The rows come from 6 hidden closed curves, with some noise, and rows from the same curve form a group. Each curve winds through 6 dimensions. The rows are also pushed far along 4 directions, which tell nothing about the answers.
In the rows, zero is written as 128.
Known rows, each followed by its group:
107; 149; 129; 159; 109; 151; 155; 96; 114; 165; 112; 126; 90; 138; 149; 108; 90; 143; 125; 97; 172 | Z_676
139; 157; 135; 139; 127; 114; 146; 99; 115; 153; 132; 134; 137; 159; 103; 126; 144; 99; 158; 168; 137 | Z_469
121; 160; 128; 129; 139; 128; 156; 131; 125; 155; 158; 115; 140; 122; 109; 131; 151; 120; 158; 128; 93 | Z_676
131; 161; 145; 161; 121; 147; 157; 132; 117; 177; 171; 114; 117; 128; 133; 119; 118; 147; 138; 133; 123 | Z_97
133; 118; 125; 145; 119; 123; 127; 137; 139; 119; 118; 138; 118; 132; 142; 113; 110; 125; 109; 122; 144 | Z_257
107; 131; 117; 111; 138; 115; 122; 100; 140; 101; 97; 127; 118; 141; 134; 136; 123; 118; 137; 123; 134 | Z_676
130; 138; 142; 174; 119; 132; 146; 131; 133; 159; 135; 144; 103; 131; 131; 116; 104; 147; 117; 105; 117 | Z_676
113; 99; 113; 99; 152; 108; 115; 159; 156; 68; 126; 120; 152; 106; 124; 151; 149; 128; 145; 92; 68 | Z_257
131; 159; 148; 135; 106; 111; 149; 108; 123; 136; 117; 134; 121; 138; 130; 142; 127; 142; 127; 110; 104 | Z_97
139; 152; 152; 159; 97; 119; 161; 140; 112; 165; 152; 121; 126; 141; 129; 132; 121; 150; 139; 106; 94 | Z_676
97; 64; 114; 130; 135; 142; 92; 175; 163; 85; 144; 136; 125; 89; 159; 115; 117; 164; 122; 94; 142 | Z_212
137; 168; 138; 130; 106; 118; 170; 113; 104; 173; 122; 107; 112; 150; 124; 126; 109; 127; 127; 117; 104 | Z_97
112; 121; 130; 161; 94; 131; 115; 114; 118; 143; 108; 138; 93; 152; 159; 121; 86; 149; 110; 117; 178 | Z_946
114; 137; 131; 127; 142; 147; 127; 126; 132; 143; 149; 119; 119; 114; 133; 124; 129; 145; 137; 137; 131 | Z_946
122; 93; 105; 108; 147; 128; 102; 189; 160; 90; 163; 118; 159; 89; 137; 123; 157; 129; 127; 130; 99 | Z_212
128; 77; 150; 138; 152; 146; 84; 162; 166; 116; 154; 142; 102; 103; 144; 118; 108; 190; 106; 142; 116 | Z_946
137; 133; 136; 150; 122; 128; 130; 148; 125; 138; 155; 124; 138; 131; 127; 135; 130; 134; 133; 135; 109 | Z_469
96; 101; 111; 105; 153; 118; 100; 141; 169; 97; 127; 140; 120; 103; 132; 121; 138; 136; 127; 118; 117 | Z_469
132; 136; 149; 142; 132; 119; 110; 163; 146; 145; 181; 120; 121; 128; 135; 141; 127; 162; 125; 158; 78 | Z_97
150; 143; 143; 154; 132; 144; 122; 89; 110; 154; 131; 154; 114; 150; 114; 119; 108; 102; 113; 169; 203 | Z_469
119; 95; 123; 106; 161; 112; 103; 140; 151; 106; 132; 133; 132; 124; 107; 136; 141; 133; 146; 143; 87 | Z_946
118; 124; 128; 130; 143; 123; 120; 103; 149; 97; 104; 151; 119; 123; 131; 132; 129; 127; 128; 118; 139 | Z_676
130; 113; 114; 106; 167; 125; 87; 130; 144; 124; 144; 133; 134; 133; 105; 128; 148; 106; 129; 197; 128 | Z_257
133; 129; 140; 143; 121; 115; 123; 97; 132; 134; 111; 159; 105; 150; 126; 114; 109; 117; 117; 144; 175 | Z_469
150; 115; 139; 123; 134; 128; 104; 103; 115; 130; 106; 145; 118; 150; 112; 132; 116; 118; 111; 167; 160 | Z_212
104; 94; 127; 149; 140; 135; 97; 121; 147; 124; 113; 153; 94; 134; 138; 119; 102; 154; 123; 131; 150 | Z_946
144; 148; 139; 128; 128; 135; 141; 93; 123; 149; 100; 139; 110; 137; 125; 116; 122; 124; 109; 143; 146 | Z_97
116; 109; 114; 117; 144; 129; 120; 83; 115; 97; 80; 143; 134; 145; 109; 138; 131; 97; 153; 125; 173 | Z_212
130; 101; 119; 120; 145; 133; 110; 157; 155; 112; 137; 128; 126; 109; 135; 112; 132; 137; 111; 143; 113 | Z_97
114; 109; 116; 131; 126; 135; 126; 140; 130; 126; 130; 121; 120; 125; 137; 117; 109; 129; 130; 110; 146 | Z_212
144; 153; 138; 125; 126; 134; 165; 99; 94; 156; 119; 106; 132; 154; 109; 132; 127; 115; 156; 140; 123 | Z_212
169; 157; 158; 129; 130; 130; 147; 95; 90; 173; 143; 124; 131; 159; 93; 136; 125; 111; 141; 175; 134 | Z_946
142; 155; 138; 125; 120; 140; 157; 120; 102; 163; 147; 108; 135; 129; 119; 124; 131; 121; 140; 136; 135 | Z_212
138; 142; 135; 128; 134; 161; 127; 126; 109; 162; 145; 114; 115; 120; 129; 125; 116; 138; 107; 149; 145 | Z_469
107; 103; 112; 129; 123; 123; 125; 149; 134; 97; 124; 124; 140; 119; 139; 133; 127; 129; 144; 85; 125 | Z_97
117; 134; 110; 122; 135; 130; 124; 134; 125; 117; 142; 114; 145; 129; 130; 134; 140; 105; 142; 137; 140 | Z_946
131; 96; 126; 121; 129; 117; 110; 169; 143; 111; 140; 140; 145; 106; 120; 133; 142; 138; 119; 103; 92 | Z_676
131; 87; 133; 163; 127; 148; 98; 182; 155; 136; 167; 126; 98; 112; 162; 104; 84; 173; 92; 136; 135 | Z_676
152; 137; 134; 126; 117; 119; 130; 135; 126; 116; 135; 128; 144; 128; 130; 131; 136; 114; 116; 138; 127 | Z_97
146; 146; 144; 125; 144; 134; 133; 119; 136; 129; 149; 123; 126; 122; 125; 128; 131; 127; 124; 157; 128 | Z_676
104; 92; 119; 108; 115; 101; 117; 181; 150; 106; 144; 112; 129; 113; 146; 129; 118; 158; 134; 79; 75 | Z_212
133; 93; 125; 88; 148; 103; 94; 156; 144; 94; 137; 122; 150; 124; 112; 146; 151; 131; 138; 150; 84 | Z_212
126; 123; 139; 130; 145; 112; 113; 141; 156; 132; 159; 142; 118; 123; 121; 122; 131; 137; 127; 151; 113 | Z_469
120; 158; 120; 127; 106; 103; 156; 134; 119; 151; 137; 122; 133; 133; 121; 128; 133; 107; 138; 98; 104 | Z_212
136; 150; 142; 127; 142; 115; 127; 83; 127; 143; 124; 155; 121; 149; 100; 128; 135; 100; 138; 165; 158 | Z_469
122; 125; 133; 137; 110; 139; 124; 166; 124; 155; 171; 115; 125; 115; 146; 118; 120; 155; 124; 127; 126 | Z_257
130; 150; 146; 182; 80; 119; 159; 120; 120; 177; 114; 140; 88; 157; 151; 105; 83; 152; 109; 101; 137 | Z_257
128; 116; 120; 125; 120; 124; 120; 168; 128; 120; 159; 112; 146; 119; 135; 132; 130; 126; 132; 122; 113 | Z_257
119; 128; 131; 120; 153; 141; 110; 126; 139; 130; 142; 133; 124; 113; 118; 135; 138; 139; 126; 143; 118 | Z_469
139; 108; 129; 125; 152; 127; 105; 129; 140; 98; 122; 140; 129; 127; 121; 137; 125; 119; 120; 142; 132 | Z_946
131; 138; 140; 160; 119; 147; 114; 107; 115; 141; 135; 141; 107; 139; 141; 129; 99; 127; 109; 142; 191 | Z_97
127; 127; 130; 144; 130; 136; 127; 134; 118; 136; 151; 124; 135; 133; 123; 134; 126; 127; 146; 135; 136 | Z_97
126; 146; 155; 162; 124; 150; 138; 121; 126; 193; 154; 129; 86; 132; 135; 111; 101; 175; 119; 144; 126 | Z_257
136; 148; 126; 106; 117; 110; 148; 124; 100; 117; 130; 110; 163; 137; 109; 156; 151; 98; 156; 109; 105 | Z_257
114; 168; 146; 168; 95; 136; 171; 140; 127; 167; 155; 107; 106; 123; 162; 123; 108; 170; 130; 86; 100 | Z_946
115; 145; 136; 139; 106; 117; 140; 118; 116; 148; 132; 125; 124; 144; 133; 137; 127; 142; 149; 119; 121 | Z_946
107; 138; 108; 125; 102; 98; 138; 143; 126; 127; 131; 124; 149; 136; 129; 130; 147; 110; 148; 107; 111 | Z_257
116; 149; 138; 154; 98; 106; 163; 118; 130; 131; 113; 141; 120; 134; 140; 126; 121; 136; 137; 70; 114 | Z_469
158; 153; 154; 105; 143; 123; 129; 126; 130; 151; 156; 121; 137; 127; 104; 137; 157; 137; 128; 184; 83 | Z_97
109; 108; 131; 133; 125; 136; 95; 124; 144; 95; 119; 147; 116; 111; 154; 135; 113; 150; 108; 108; 165 | Z_97
135; 128; 154; 155; 100; 131; 123; 157; 121; 167; 173; 116; 115; 137; 148; 125; 107; 176; 123; 145; 115 | Z_946
124; 122; 126; 90; 127; 116; 120; 135; 122; 125; 126; 109; 135; 131; 125; 140; 137; 132; 136; 134; 104 | Z_676
126; 144; 145; 160; 103; 115; 173; 118; 119; 169; 113; 125; 94; 151; 129; 118; 89; 151; 134; 81; 98 | Z_946
130; 114; 132; 159; 121; 124; 126; 157; 156; 119; 143; 141; 122; 120; 146; 109; 120; 144; 117; 119; 120 | Z_257
109; 136; 107; 106; 120; 116; 130; 80; 122; 104; 65; 158; 126; 127; 122; 127; 135; 88; 116; 88; 177 | Z_212
135; 173; 143; 123; 126; 125; 178; 110; 117; 157; 134; 111; 125; 129; 117; 129; 136; 128; 145; 113; 93 | Z_257
120; 86; 116; 122; 175; 136; 75; 133; 166; 89; 125; 157; 120; 111; 120; 125; 132; 123; 112; 158; 146 | Z_676
120; 107; 112; 109; 151; 114; 95; 110; 130; 79; 108; 153; 160; 134; 102; 153; 162; 90; 150; 145; 148 | Z_257
133; 119; 138; 127; 132; 107; 113; 130; 147; 123; 139; 147; 124; 135; 124; 120; 128; 125; 126; 153; 136 | Z_469
119; 140; 107; 73; 151; 93; 124; 111; 116; 122; 125; 117; 157; 144; 83; 152; 162; 75; 165; 152; 100 | Z_212
127; 160; 129; 141; 124; 128; 158; 105; 129; 134; 120; 121; 109; 136; 139; 122; 110; 117; 126; 114; 139 | Z_676
109; 152; 108; 114; 139; 134; 143; 106; 119; 119; 110; 124; 140; 120; 116; 139; 145; 96; 141; 101; 136 | Z_469

New rows. What belongs after each?
104; 120; 103; 125; 131; 129; 125; 126; 138; 101; 104; 137; 121; 112; 139; 128; 117; 109; 115; 81; 148 | Z_469
131; 164; 141; 128; 122; 111; 149; 127; 129; 168; 158; 124; 134; 136; 114; 129; 156; 136; 152; 150; 81 | Z_257
151; 178; 131; 125; 117; 122; 169; 115; 90; 166; 151; 99; 162; 151; 101; 139; 160; 97; 167; 161; 106 | Z_469
104; 119; 111; 147; 114; 144; 130; 121; 132; 117; 96; 138; 98; 114; 158; 114; 90; 129; 96; 69; 176 | Z_469
132; 131; 132; 135; 156; 150; 112; 99; 138; 128; 124; 138; 103; 129; 132; 117; 110; 119; 110; 165; 179 | Z_676
118; 137; 123; 139; 108; 119; 150; 102; 122; 141; 99; 130; 119; 153; 134; 111; 124; 124; 146; 125; 147 | Z_469
125; 138; 135; 146; 98; 100; 156; 123; 138; 138; 122; 139; 114; 144; 142; 106; 114; 133; 134; 104; 133 | Z_469
110; 115; 101; 107; 136; 119; 116; 125; 118; 114; 114; 129; 149; 134; 109; 138; 145; 97; 150; 125; 135 | Z_676
118; 122; 114; 122; 118; 107; 133; 128; 154; 104; 99; 143; 123; 123; 144; 109; 131; 119; 114; 106; 130 | Z_257
122; 128; 131; 136; 105; 91; 144; 131; 146; 117; 121; 143; 123; 139; 138; 118; 122; 126; 132; 101; 120 | Z_469
150; 139; 137; 90; 137; 108; 125; 131; 122; 125; 138; 114; 145; 136; 109; 144; 147; 115; 130; 160; 93 | Z_676
147; 121; 129; 129; 140; 119; 114; 151; 146; 107; 145; 135; 147; 120; 125; 130; 149; 120; 120; 155; 110 | Z_97
130; 103; 125; 143; 127; 123; 105; 140; 141; 117; 116; 145; 117; 132; 136; 120; 113; 133; 104; 130; 135 | Z_212
132; 122; 132; 128; 132; 105; 124; 140; 141; 111; 130; 135; 138; 129; 121; 139; 137; 127; 132; 121; 92 | Z_676
106; 121; 125; 112; 135; 122; 120; 119; 131; 118; 116; 127; 121; 128; 126; 141; 127; 139; 140; 112; 113 | Z_97
143; 127; 144; 112; 120; 109; 128; 133; 132; 129; 141; 128; 137; 134; 124; 126; 141; 132; 132; 150; 114 | Z_469
116; 95; 121; 121; 138; 102; 102; 161; 165; 92; 138; 139; 143; 121; 130; 133; 151; 140; 144; 133; 86 | Z_469
149; 134; 131; 137; 132; 134; 128; 107; 126; 131; 111; 143; 124; 137; 122; 114; 125; 110; 109; 155; 157 | Z_97
121; 139; 120; 130; 137; 136; 131; 137; 132; 138; 145; 121; 122; 116; 129; 126; 122; 121; 120; 120; 126 | Z_469
137; 130; 144; 134; 104; 114; 129; 156; 122; 143; 161; 113; 135; 136; 137; 135; 126; 153; 137; 133; 97 | Z_946
90; 99; 105; 114; 126; 103; 105; 126; 138; 98; 102; 138; 133; 137; 127; 138; 138; 124; 154; 109; 125 | Z_946
123; 140; 128; 125; 126; 143; 136; 108; 107; 172; 121; 125; 109; 135; 116; 119; 115; 129; 125; 130; 146 | Z_676
145; 118; 150; 148; 114; 138; 116; 169; 130; 157; 177; 103; 108; 134; 155; 118; 96; 174; 112; 159; 114 | Z_676
108; 73; 105; 113; 137; 141; 80; 116; 150; 86; 79; 150; 108; 123; 150; 108; 108; 127; 99; 131; 195 | Z_469
132; 113; 121; 136; 132; 120; 106; 137; 142; 113; 120; 150; 132; 127; 126; 124; 133; 115; 110; 138; 136 | Z_212
138; 131; 124; 129; 140; 126; 118; 129; 129; 121; 141; 143; 152; 123; 110; 134; 157; 103; 135; 152; 134 | Z_212
127; 121; 119; 137; 120; 121; 142; 123; 116; 124; 107; 121; 128; 149; 127; 128; 113; 117; 144; 110; 127 | Z_212
115; 138; 136; 125; 131; 131; 131; 114; 128; 148; 129; 131; 113; 125; 125; 129; 129; 147; 132; 124; 120 | Z_257
136; 141; 125; 110; 132; 130; 128; 88; 84; 167; 110; 131; 134; 154; 86; 138; 136; 91; 139; 156; 153 | Z_676
138; 142; 145; 137; 145; 170; 119; 126; 116; 179; 163; 118; 108; 120; 126; 123; 118; 157; 114; 171; 138 | Z_469
144; 107; 131; 159; 136; 158; 113; 120; 127; 132; 114; 142; 109; 133; 136; 109; 105; 131; 103; 155; 175 | Z_212
140; 125; 139; 128; 121; 129; 120; 133; 131; 127; 134; 142; 133; 115; 129; 126; 137; 137; 111; 129; 135 | Z_212
148; 150; 140; 157; 108; 134; 157; 115; 110; 145; 123; 133; 136; 138; 126; 126; 127; 121; 130; 118; 141 | Z_212
110; 98; 126; 135; 131; 123; 119; 150; 167; 94; 113; 149; 114; 97; 148; 120; 119; 157; 107; 74; 108 | Z_676
115; 153; 125; 119; 121; 100; 143; 118; 134; 141; 127; 133; 138; 138; 113; 129; 159; 118; 152; 133; 96 | Z_257
123; 116; 123; 119; 124; 112; 112; 119; 128; 107; 104; 130; 121; 145; 133; 136; 116; 123; 125; 129; 134 | Z_676
135; 132; 146; 127; 121; 127; 145; 126; 126; 148; 126; 122; 104; 131; 130; 123; 104; 154; 118; 111; 105 | Z_946
131; 144; 145; 140; 129; 133; 140; 71; 112; 145; 91; 149; 102; 149; 114; 131; 108; 127; 128; 124; 159 | Z_946
138; 105; 127; 124; 155; 132; 122; 145; 140; 111; 142; 127; 136; 116; 116; 126; 128; 120; 133; 131; 119 | Z_946
119; 116; 139; 144; 150; 143; 109; 129; 148; 127; 147; 141; 117; 116; 131; 127; 127; 152; 130; 147; 136 | Z_676
118; 111; 124; 125; 137; 144; 136; 104; 135; 102; 86; 142; 106; 112; 138; 117; 102; 128; 110; 81; 162 | Z_946
139; 136; 136; 133; 135; 121; 125; 112; 141; 141; 124; 146; 117; 136; 120; 114; 131; 124; 119; 164; 135 | Z_257
126; 137; 121; 121; 113; 133; 147; 113; 119; 128; 103; 128; 126; 120; 137; 117; 125; 117; 115; 97; 151 | Z_212
123; 131; 120; 143; 119; 138; 143; 149; 141; 124; 131; 130; 133; 104; 145; 112; 134; 135; 118; 99; 124 | Z_212
134; 128; 144; 132; 134; 123; 122; 140; 141; 132; 157; 135; 137; 123; 123; 131; 144; 143; 138; 147; 108 | Z_469
104; 136; 111; 95; 107; 106; 130; 110; 115; 104; 98; 120; 143; 137; 132; 143; 142; 107; 143; 102; 137 | Z_946
92; 107; 107; 133; 137; 123; 121; 118; 157; 85; 90; 154; 121; 115; 139; 120; 129; 122; 131; 83; 149 | Z_257
155; 176; 144; 120; 111; 113; 164; 102; 101; 153; 127; 127; 151; 139; 103; 140; 157; 103; 139; 133; 113 | Z_212
134; 134; 144; 153; 95; 143; 141; 151; 107; 179; 163; 103; 108; 138; 150; 116; 94; 167; 122; 128; 125 | Z_676
133; 93; 142; 145; 136; 135; 91; 131; 147; 132; 138; 151; 110; 134; 136; 112; 118; 156; 118; 177; 154 | Z_469
112; 117; 105; 110; 132; 128; 129; 83; 106; 96; 72; 142; 138; 140; 113; 136; 130; 84; 145; 102; 184 | Z_97
144; 131; 121; 107; 131; 122; 131; 121; 128; 105; 102; 134; 149; 123; 118; 131; 153; 105; 120; 134; 123 | Z_212
127; 134; 136; 152; 117; 148; 138; 125; 117; 156; 147; 130; 119; 125; 133; 115; 114; 137; 129; 123; 162 | Z_212
134; 101; 111; 127; 141; 132; 113; 150; 147; 89; 120; 132; 147; 113; 132; 123; 144; 120; 121; 132; 121 | Z_212
133; 118; 135; 151; 134; 137; 109; 156; 150; 146; 174; 142; 127; 117; 136; 106; 136; 146; 122; 170; 139 | Z_257
139; 120; 134; 137; 134; 126; 107; 123; 129; 128; 128; 143; 123; 139; 121; 133; 120; 125; 117; 154; 142 | Z_469
115; 64; 128; 165; 99; 137; 103; 212; 170; 112; 155; 121; 106; 101; 193; 94; 88; 203; 97; 93; 112 | Z_469
127; 132; 137; 148; 149; 156; 125; 115; 135; 145; 141; 142; 114; 117; 125; 115; 121; 134; 124; 143; 159 | Z_676
112; 128; 116; 136; 113; 116; 120; 144; 130; 141; 146; 133; 136; 132; 133; 121; 137; 124; 136; 136; 131 | Z_257
128; 132; 138; 137; 118; 125; 137; 102; 132; 151; 122; 143; 106; 143; 132; 101; 116; 129; 131; 147; 170 | Z_469
119; 134; 137; 122; 130; 116; 122; 122; 134; 128; 128; 129; 125; 135; 127; 143; 135; 146; 137; 133; 100 | Z_946
110; 88; 119; 141; 137; 136; 84; 109; 150; 99; 83; 168; 88; 126; 145; 117; 90; 133; 87; 113; 189 | Z_469
143; 166; 143; 130; 124; 132; 156; 135; 117; 168; 166; 118; 142; 119; 115; 127; 151; 133; 140; 140; 101 | Z_212
127; 126; 134; 132; 149; 143; 109; 114; 131; 135; 145; 147; 135; 123; 113; 128; 147; 127; 138; 165; 157 | Z_257
157; 150; 141; 138; 118; 133; 151; 135; 120; 154; 139; 119; 132; 126; 128; 120; 133; 133; 114; 142; 107 | Z_212
118; 123; 128; 119; 131; 139; 130; 161; 142; 138; 159; 107; 132; 105; 141; 122; 138; 162; 134; 125; 90 | Z_469
117; 140; 121; 87; 147; 115; 133; 108; 119; 127; 119; 115; 139; 133; 100; 147; 154; 111; 157; 137; 97 | Z_97
148; 100; 137; 127; 147; 136; 98; 159; 136; 135; 160; 142; 135; 111; 108; 128; 135; 137; 111; 160; 117 | Z_676
140; 179; 142; 129; 106; 122; 161; 71; 70; 187; 114; 112; 121; 182; 103; 142; 117; 104; 152; 156; 145 | Z_676
137; 156; 160; 144; 134; 153; 135; 118; 118; 200; 169; 121; 100; 133; 120; 120; 116; 167; 126; 173; 121 | Z_257
125; 117; 135; 142; 138; 142; 119; 132; 155; 104; 131; 142; 112; 104; 149; 117; 114; 145; 109; 114; 148 | Z_676
115; 127; 120; 123; 119; 132; 138; 138; 121; 150; 128; 122; 121; 117; 128; 122; 122; 138; 127; 98; 116 | Z_676
113; 129; 141; 195; 91; 158; 145; 156; 135; 162; 155; 124; 82; 117; 184; 102; 67; 182; 98; 78; 158 | Z_97
119; 118; 127; 131; 123; 108; 124; 133; 143; 117; 111; 142; 119; 133; 129; 130; 126; 138; 126; 109; 102 | Z_212
125; 102; 121; 128; 117; 121; 123; 166; 152; 95; 125; 126; 125; 104; 154; 119; 112; 139; 102; 83; 116 | Z_676
140; 133; 159; 167; 104; 120; 143; 154; 145; 175; 174; 130; 99; 134; 148; 97; 100; 168; 122; 145; 119 | Z_469
122; 115; 127; 131; 134; 116; 123; 164; 138; 108; 159; 123; 154; 119; 123; 148; 147; 135; 153; 116; 83 | Z_257
137; 118; 127; 128; 157; 133; 100; 125; 141; 110; 144; 134; 132; 130; 121; 131; 132; 111; 126; 175; 147 | Z_676
127; 160; 124; 109; 121; 121; 161; 123; 102; 166; 136; 110; 140; 131; 101; 133; 147; 112; 149; 116; 93 | Z_676
119; 132; 110; 105; 138; 105; 105; 99; 115; 118; 109; 145; 149; 154; 96; 145; 158; 79; 148; 165; 146 | Z_257
119; 71; 120; 110; 162; 147; 60; 119; 160; 105; 118; 157; 103; 118; 138; 98; 115; 135; 100; 188; 203 | Z_469
123; 135; 124; 110; 120; 128; 142; 113; 115; 131; 112; 117; 126; 129; 127; 128; 124; 121; 130; 106; 134 | Z_97
111; 148; 122; 113; 121; 113; 128; 61; 101; 119; 78; 147; 133; 160; 107; 148; 142; 92; 153; 131; 171 | Z_946
125; 96; 124; 124; 147; 144; 103; 112; 145; 74; 90; 152; 116; 108; 141; 128; 111; 127; 99; 105; 173 | Z_946
128; 112; 138; 148; 140; 148; 122; 133; 125; 150; 152; 123; 116; 135; 127; 121; 112; 151; 144; 148; 135 | Z_212
136; 135; 134; 133; 149; 143; 134; 146; 144; 134; 157; 112; 118; 112; 134; 126; 117; 142; 116; 136; 104 | Z_946
124; 146; 140; 134; 130; 136; 134; 141; 119; 165; 177; 116; 136; 124; 120; 136; 142; 147; 152; 142; 101 | Z_257
141; 135; 137; 130; 129; 130; 122; 134; 122; 123; 139; 132; 133; 120; 124; 144; 127; 126; 113; 120; 124 | Z_469
128; 142; 131; 145; 105; 120; 155; 133; 126; 127; 136; 129; 138; 123; 139; 122; 130; 123; 137; 91; 135 | Z_469
105; 121; 115; 115; 136; 114; 105; 96; 137; 99; 85; 142; 118; 139; 127; 143; 128; 119; 130; 123; 139 | Z_946
123; 124; 132; 125; 111; 129; 124; 139; 114; 140; 134; 118; 122; 131; 138; 134; 111; 144; 120; 110; 123 | Z_257
102; 91; 105; 130; 130; 141; 111; 126; 133; 105; 101; 135; 111; 122; 144; 114; 100; 126; 122; 99; 175 | Z_212
115; 123; 125; 157; 114; 129; 134; 130; 123; 121; 128; 133; 128; 135; 139; 132; 114; 128; 139; 98; 145 | Z_97
122; 158; 126; 133; 132; 150; 147; 66; 103; 154; 97; 145; 115; 139; 113; 119; 125; 101; 132; 131; 192 | Z_212
134; 135; 128; 134; 109; 127; 143; 135; 133; 126; 111; 136; 127; 116; 142; 117; 128; 131; 103; 101; 126 | Z_212
109; 125; 127; 123; 122; 110; 123; 116; 119; 138; 126; 138; 119; 143; 115; 136; 118; 123; 143; 113; 136 | Z_212
